Each cloud of rows lies close to a flat space through zero, with a little noise off it, and is much wider in some directions of that space than in others. After each cloud: how many dimensions does that space have?

[[  9  26  -7  14   8   7  -4 -10   1 -12   5   2 -17 -28   3 -12   0   1
   14   3]
 [ -3  15   5 -14   8  10  -4 -12  19  -2   6   6 -20 -22   4 -26 -12 -16
    0  -7]
 [-10   0  12  -4  21  -8   8  -7   1  -7  -1  -3  13 -10   5  -8  13   3
    7  -5]
 [  6  16   1  36  15   1 -14  -6   2   4  -4  13   6 -37  -4  11   9 -17
   18  -2]
 [ 11  11  -4  16   7   8 -10 -18  -2  13  18  15   4 -31   4  -8 -16 -20
   16   6]
 [ 24  -4 -16   6 -22  11  -3  13  -2  24  -5  12 -23  15 -16   6  21   9
  -18  -6]
 [ -6   3  17   0 -28 -15 -21  18 -25 -18   6   0  10   3   2  13   3  20
   14   2]
 [-11  -6  -2  -4   6  -5  13   0  -6 -16   6 -20   8  10   1   2   0  12
    1   5]
 [ -2   0   9 -22  23  -3  24 -19  17   0 -12  -1   0   1  21 -18  -8   1
    0  -1]
 [ -8   0  11 -18  11  35  11   2  19  19  16 -19   7 -10   1 -30   2  -3
    0  11]
 [ 14  19 -14  26  -7 -19 -11   0 -11   1  -4  20  -7  -7   3  33 -31 -12
    1  -6]
 [  8  -5  -5   7 -17   0   8   5 -13  -3   3  -7  -6  25   1  18  -2  25
   -2   5]
 [ -7  12  19  15   9  11  -1   2  15  20  23   1  10 -32 -14  -9   8 -12
    9 -13]
 [ -3 -10   0 -13   7  18  17  -5  10  10  22 -17 -20 -13   6   9  15  13
   -2  -3]
 [ -2  13   2   7  -5 -36   3  14   7  -4   3  -2 -12 -34  -9  23  20   6
   15 -25]
 [-12  25  14 -11   8 -18  26  -6  41 -11   2  -8 -45 -35   6  19 -11   2
    3 -36]
 [  0  16  -5  10  -5   5 -11  22   5   5 -10   4 -14  -2 -12  12   5  -7
  -16 -10]
 [  4 -14   5   6   7   2  -3  -7 -14   8  -1  11  19  14   0  -7  14   4
   -1   3]
 [ -3 -11 -10  -6 -18 -16   4   3 -22  -8  19 -11  12  21   6  17 -29  11
    3  11]
 [  8 -10  -8   2  -4  -5   9   0  -6   2  -3   0  -9  17   1  16  10  16
   -8  -4]
 [-17 -19  13   7  -5  10   0  -9   2 -14  11 -11  13  11  -7   2  -7  -2
    9   7]
 [ -9  -3  12 -12  18  12  -7 -12   7   6   7   8   4 -17   5 -21  10 -16
   -2  -4]]
	13

[[-19   0  -6  12 -11  -6 -25   4   4   3 -30  13  -9  -4  -5   2  -7   4
    0   6]
 [ -2  -5   5  -5  -4  -9   6   0  -1  -6  -2   6  -3   2  -7  -4   2   1
   -7   6]
 [  9 -18   2 -14   1  -5  35  -6  -9   8  13  -6  -2   4  24  -6  10  12
  -11  -5]
 [  2  -6   1  -4  -2 -10 -20  17   6 -14 -26  18  -2  15 -25  -6  12  -2
    9  30]
 [ 12   3  -4  -1   5  12  24 -18  -3  11  23 -24  -3 -20  26   0  -6  -5
  -10 -31]
 [ 19  -3  13 -20   9 -10  47 -11 -11  -9  38 -13   7  10   5  -7   9  -1
  -12   4]
 [  9   8 -10   4  -3   1  -3  -6  -1   3 -10  -8  -3  -3   7   1   3  -8
    4   5]
 [-15 -19  21 -14  -3 -10  17   7  -1  -4  17  15   6   7  -9  -6   0  17
  -14  -6]
 [ 11   4 -15   6  -5  -6 -25   6   7 -11 -45   3 -18  -3 -13  -7   8 -16
    7  27]
 [-11  -5   4   0 -14  -8 -12   6   2   0 -13  14   4   6  -9   0   4   4
   -1   6]
 [ -1 -13  12 -13  -2  -8  23   0  -6   1  19   4   7   9   4  -4   6  10
  -10  -3]
 [-26 -13  12  -3  -8  -5  -2   9  -3  10   9  20  14  13   0   6  -3  22
   -3  -6]
 [ 11  18 -16  13   9  14 -15  -4   2   3  -7 -14  -4  -6   6   6  -4 -12
   15   1]
 [-32 -25  11  -1 -22 -16 -19  17   7   0 -30  34  -5   3 -17  -5   1  17
  -12   4]
 [-12   4   1   7  -5  -3 -29  11   8 -10 -21  15  -3   1 -25   0  -4  -4
    5  12]
 [ -4   0   1   5   3   4 -29  15  11 -12 -19  13  -5   0 -24  -3  -2  -3
    8  10]
 [  1   7   0   2   9  -7 -22  14   4 -20 -17  12  -4  13 -31  -2   2  -7
   13  35]
 [  9  22 -15  11   0 -12 -33   4   4 -22 -44   3 -15   4 -31  -2   3 -23
   15  46]
 [ 10  18 -21  16  -7   2 -38   1  11 -10 -46  -3 -16 -14 -15  -3   2 -26
   11  17]
 [  6   5   2   1   2  11   6  -7   3   1  14 -12   1 -14   5  -1  -5  -7
   -5 -22]
 [ -2   6  -1   7   3   3 -24   9   8 -12 -16   7  -6  -3 -22  -2  -4  -8
    7  10]
 [-10  -9  25 -13   6 -11  -1  19   3 -22  12  24   9  19 -37  -6   2   9
   -1  19]]
	7

[[  3 -27 -14   3   4   1  19  12   4  10  14   3  -8  22  -5   8   2   2
   18  -3]
 [-11  16  25   9  -7  -1  -2   5   7   5  -2  -8   5 -23  -7   8  -1 -14
  -22  21]
 [-19  -5  10 -21  -8   3   1   5  -5 -10   2   7  -3  -5   4  -4  14 -10
   10  -3]
 [ 10   2  -3  -3   5   4   9   0  -3  -5  -6 -10 -17 -11   0 -15  -1  10
   -1   5]
 [ -8  -9 -11   5  12   7   2 -14  16   2   0  21  -3  16 -13 -20 -11  -6
    7 -18]
 [ 13   1  13  20   3  18  -1 -13  13  17  -8  13   9   0  -1  19  11  -2
  -17  11]
 [-18  -2   0 -15 -21  12  20   8  -4  -6  19  -7  16 -12  -2 -11   2   3
   -1   7]
 [ 11   5 -22   8  29 -20  -6   9  -1  -1  -1  -3 -14   8  -6   3 -15   9
    5   2]
 [  1  -4  -3  28 -12  -4 -11  -2   4  -3  -9 -14  -8   4  -5   8 -13   6
    2   9]
 [  0   6   1 -15  17  -9  -7  -1   5  -5 -10  10 -20 -11  -4  -9  -7  -5
    2   2]
 [ 12   9   5  -1  -2   1  15  -3 -14 -12  16 -22  19  24  14 -13  18 -10
   17 -19]
 [  4 -14  -7 -20 -22 -21  -1   2   1   8  12  10   2   8   9   5  -8   3
    7  -8]
 [  6   0  -7  19  -4   0   2   8  -2  -3   3 -26  -2   4  -6   4 -15  10
    4  12]
 [  6  11 -12   7   1   4  11 -10  -3  -6  -3 -11   5  -6   1  -4   8 -11
   -6   5]
 [ -9   0   5  -5  17 -18 -10  14  -2   3  -2   2 -12   2  -3 -19 -12   8
   -1 -18]
 [-16  -6  16  -9  14  -2 -11   0   8  21  -9   5 -12  -5 -15 -11 -15 -26
   -5 -15]
 [ -3  -8   3 -24   0  10  -6  14  -8   3   6  -1  -4  -5   1   6  -7  13
    7   5]
 [-11  15  15   6   1  -2  13   4   0 -14  10  -1  16  -1   2  -6  15  -7
   -6   4]
 [  1  -4   9   7   6  -6 -16   9   0  13  -5  -3  -7   2  -3   8 -10   7
   -3  -3]
 [  9   5  12   9   9  -3   7   1   1   0   0  -4  -4   4   4   2  11  -6
    0   3]
 [ -3   4  -1  17 -16   8   5  -8  15  -8   0  -1   0 -12 -11  -5 -15  10
  -10  22]
 [  0   2   9 -12   2  -1 -27   0   9   5 -15  -2 -25 -19 -13  -7 -38  10
   -4  12]]
	13

[[-25   0 -15  -1 -16   0  -7  -4  -4  -5  -2 -29  37  -8   8 -18   3  28
   13 -35]
 [ 27   4  -7  19 -10   1   7  20 -12  15 -22  -1  -3  17 -15  -6   9   0
   -5   1]
 [ -5 -12  11  28   7  -4   4  -3   0 -14  -9   1  -8   3  26  -2  13 -34
   16   2]
 [ 15  14 -13 -19   2   6  10  -1   1   4   2   6   4  10  -6 -14   2 -12
  -20  -9]
 [ -2   5   2  -1  -8  15   3   3  24 -17   4   7   6  15   1  16 -13   2
   19   1]
 [ 13  -7   6 -10  -8  10 -30 -14   2   2  15   1  35 -33 -12  -8  -7  11
    6  12]
 [ 11   3  -6   4  -1   9  14   1   3   0 -16   8  -5  15   6   3   0 -11
    0  -2]
 [ -9  -2  27   3  -1  -7  22 -19 -19  -9  12   4   1 -15 -20   6  10  13
   24   1]
 [ -6  -8  -3   7   7   2   2  -8  13  -3 -21   0   1 -11   4   0 -12 -17
   -2 -19]
 [ -9   4  28  -3 -22 -15  -7   1  -7 -17  -9  10  -5  -2 -15  19  -2  10
    8 -12]
 [  6  -1  27   1 -18  -4 -11 -10 -13 -15  -1  -1  14  -6  13 -13  11  19
   16  15]
 [  7   0  -5 -17  12  -8 -12 -11  -9  11   5  -1  15  -9  -3  26  -8  13
   -4  14]
 [-12 -16   7  -8 -24  -8  -8 -17   8 -21  -6  -5  19 -15   4 -13 -14  13
    8 -18]
 [-18  -8  -4  -6  25  -5  -4  -7 -16  39  15 -12  -7   0 -22   4   1  -3
  -24   7]
 [ -5  -4   8  11   2   7  -4   3   2  -5  29   8 -13   7   3   3  20 -13
    4   7]
 [-27  14 -16  -2   8   5   3  -2 -30  13 -15 -16   1  -8 -10   3   2   1
  -13 -16]
 [-12  -4 -21   4   5  -5   0  -6 -28   6 -13  -2 -13   0 -20  12   3   2
  -20   8]
 [  5 -31  -9  13 -20  10  -8   2  -1   4 -21 -24  -9 -31   6   1   1   4
    4 -19]
 [ 25   4  -4  11  13  13  -5   3  30  -8 -32  -8   0  10   2  -9   7 -31
   -2  -1]
 [  1  15  -8   8  13   5   1   6  -6   0  10 -11  22   7 -13  -3 -14 -19
   -2   0]
 [ -6   1  26   6 -21  -8  16 -17 -17 -32  -5  14  -3  -8  -2  -4  14  11
   14 -14]
 [ -8   9   3  17  15   5  -3 -10   4 -21   8  -8  14  12  23 -29  -7 -10
  -20 -10]]
	18

[[ -1   9   9  -9  -3   8 -16   6   3   5  -9 -16   4   6   0   1   6  -6
   12  13]
 [ -5  10 -13   7  -1 -15   3   7  -7   5  -6  16  -2   3  -5  -8   2   3
  -13   3]
 [ -9   2  -5  -9 -10  -3 -16  -6  -7   5  -8   4   3  -3  -3   1  -2  -5
    0   6]
 [-15  18  -8  12  -1  -9 -10   4  -8   8  -5  21   7   6 -10  -2   7   9
    0   7]
 [  2  -7  14 -11   2  19   3  -9   4  -7  11  -9  -6  -5   0   7  -6  -5
    9  -6]
 [ -4  10   1  -7  -7 -12 -10   1   5  13 -24  19   7  -2  -1 -10  -3  18
   -3   5]
 [  8 -25  10 -10 -10  -2   3  -2   1  -5 -14  -1  -8  -6  11  -4  -8  -2
   -6   0]
 [  3  -7   4   2  -4 -18  -5  -7 -15  -8 -20  -1  -2   7   5 -12  -3   8
  -18  -9]
 [ -2   2   4   2  -3  -2  -9  -2  -5  -2   3 -14   1   1   2   8   5  -5
    1  -3]
 [ -9   3 -11   4   3   3   1  -3  -6   1   9   6   4   3  -5   2   0  -4
    4  -1]
 [-14   9   8  11   2   4  -7   8 -21  -9   9  -8   2  21  -9   5  11  -5
    9   6]
 [-10   0   0  12   0   0  -2  -1 -15  -7   4   3  -8   8  -6   2   4  -4
   -5  -2]
 [  3  -6  -2   1  -5  -1  -3   8   4   0   7 -21   5  -4   7  14   7  -9
    7   4]
 [ -1   3   7  15   2 -12  -8  -4 -18 -12   4  -9   5  10  -3   3   7   8
   -7  -9]
 [-10   6   3   1   5  12  12   9   2   5  11   6  -3   9   0   1   2  -9
   16   4]
 [ -5   6  12  15   8  15   1   5  -2  -6   2  -4  -8  17  -4  -1   9  -1
    8   4]
 [  6  -6 -10  -9  -3  -5  13   3   6   3   3   5  -3 -12   3   0  -7  -1
   -8  -3]
 [ -2   2  -2   0   3   6  -1   2  -5  -6   1 -11   6   6  -6   2   3   5
    5   2]
 [ -3  14   3  12   7  -6  -1   7  -7   0  15  -3  10  12  -4   3   9  -1
    7   1]
 [-14  12   1  17  10 -11   4   3 -39 -16  16   6   9  30 -14  -6   7   3
   -3  -4]
 [ -3  -8  -1   3  -9 -17 -17  -9 -24 -10   3  -4   3  -1  -1   5   1  -8
  -13  -3]
 [  1 -10  -7  -2  -2   0   7  -2   4   3 -16  13  -5  -2   3 -10  -7   3
   -5   1]]
	12

[[  9  23   3   7  -7 -16 -11  18 -19 -23   2   9   0  -1  -3  -4  20  15
    1  -8]
 [-22 -14   9  -5   8 -12   5  18  19  -4   0 -14   9  -3  13   1  -2 -15
   12   0]
 [-16 -11 -15 -18   3   3   4 -20  11  24  -7  -7  -8  -2  12   7 -10  -7
    4  -4]
 [-11  11  -8   1  -3 -13 -12  16 -11 -17  -4   5   6  -5  19  -3  13   3
   -2 -18]
 [-13  22  -2  -3 -14 -21  -9   9 -19 -18  -1  14   4  -7  19   2  11   8
   -3 -22]
 [-31 -26 -18  -1  10  -2 -18  13  -8 -16 -20 -11   1  -3  24  -3  17  -5
  -14  -2]
 [ 12  -1  -9  -5  -4  23   5 -35   2   5   7  12  -7  -7  -5   3 -11  -2
    4  20]
 [-16 -13  -3   2  10   1   1   2  12 -13  -5  -4  -8  -7  15  -6   8 -13
   -6  15]
 [ -7   7 -14  -3  -2  -5   3   7   8   8  -6 -15  10   3  12   0 -20  -1
   11 -25]
 [ 25  13  -2  28 -24  22   0 -22 -25   2  -8   2 -11  10 -21   3 -13  21
   -7  14]
 [ 10  -3  12  -8   0 -12  -7  14 -18 -27  -2  -1  10   0  -4   3   6  17
  -24  11]
 [-11 -13  -8  -3  -3   0  -5   3  -6  25 -12 -12  12  12  11  11 -12   0
   -8 -22]
 [  7   2  10 -17   6 -14   9  -1  14  18   6  -3 -11   5   8   8   5  -5
   -4   3]
 [ 22  12   0 -12  -4  -3  10 -15  -2 -20   1  -1 -13  -5  -5  -3 -10  18
  -16  21]
 [-19 -33 -13   1   9  11  -9   6   7  14 -14 -25   5   7   9   7  -1 -11
   11   2]
 [ -9 -19 -15  -3   3  18   6 -29   8  42 -13  -5 -12   9  11   6 -14 -12
  -19  -4]
 [ 13  20  12  14 -12  -1  -1   5 -14  -7   9  12   8   1 -30  -4   0  13
   13  -7]
 [-26 -26  -9  -9  23  -6 -15  25  13  13   1 -12  15  -1   5   1  21 -20
   30 -17]
 [ 14   7  -2   4  -3  14  -1 -16  -5  15   7  12  -3   2 -17   2   1   2
   13   2]
 [ 17  11  23 -13  11  -5  20  -1  29 -12  26  11  -3 -14 -13  -8  -2 -11
   16  22]
 [ 29  20  21  13  -7   6   9  -3   4   5  21  15   1   3 -22   1  -1   0
   14   9]
 [ -8  -5   0  -5   3   0  -5  -1   1   1   4   5   0  -5   4   3  12  -7
   12   4]]
	11
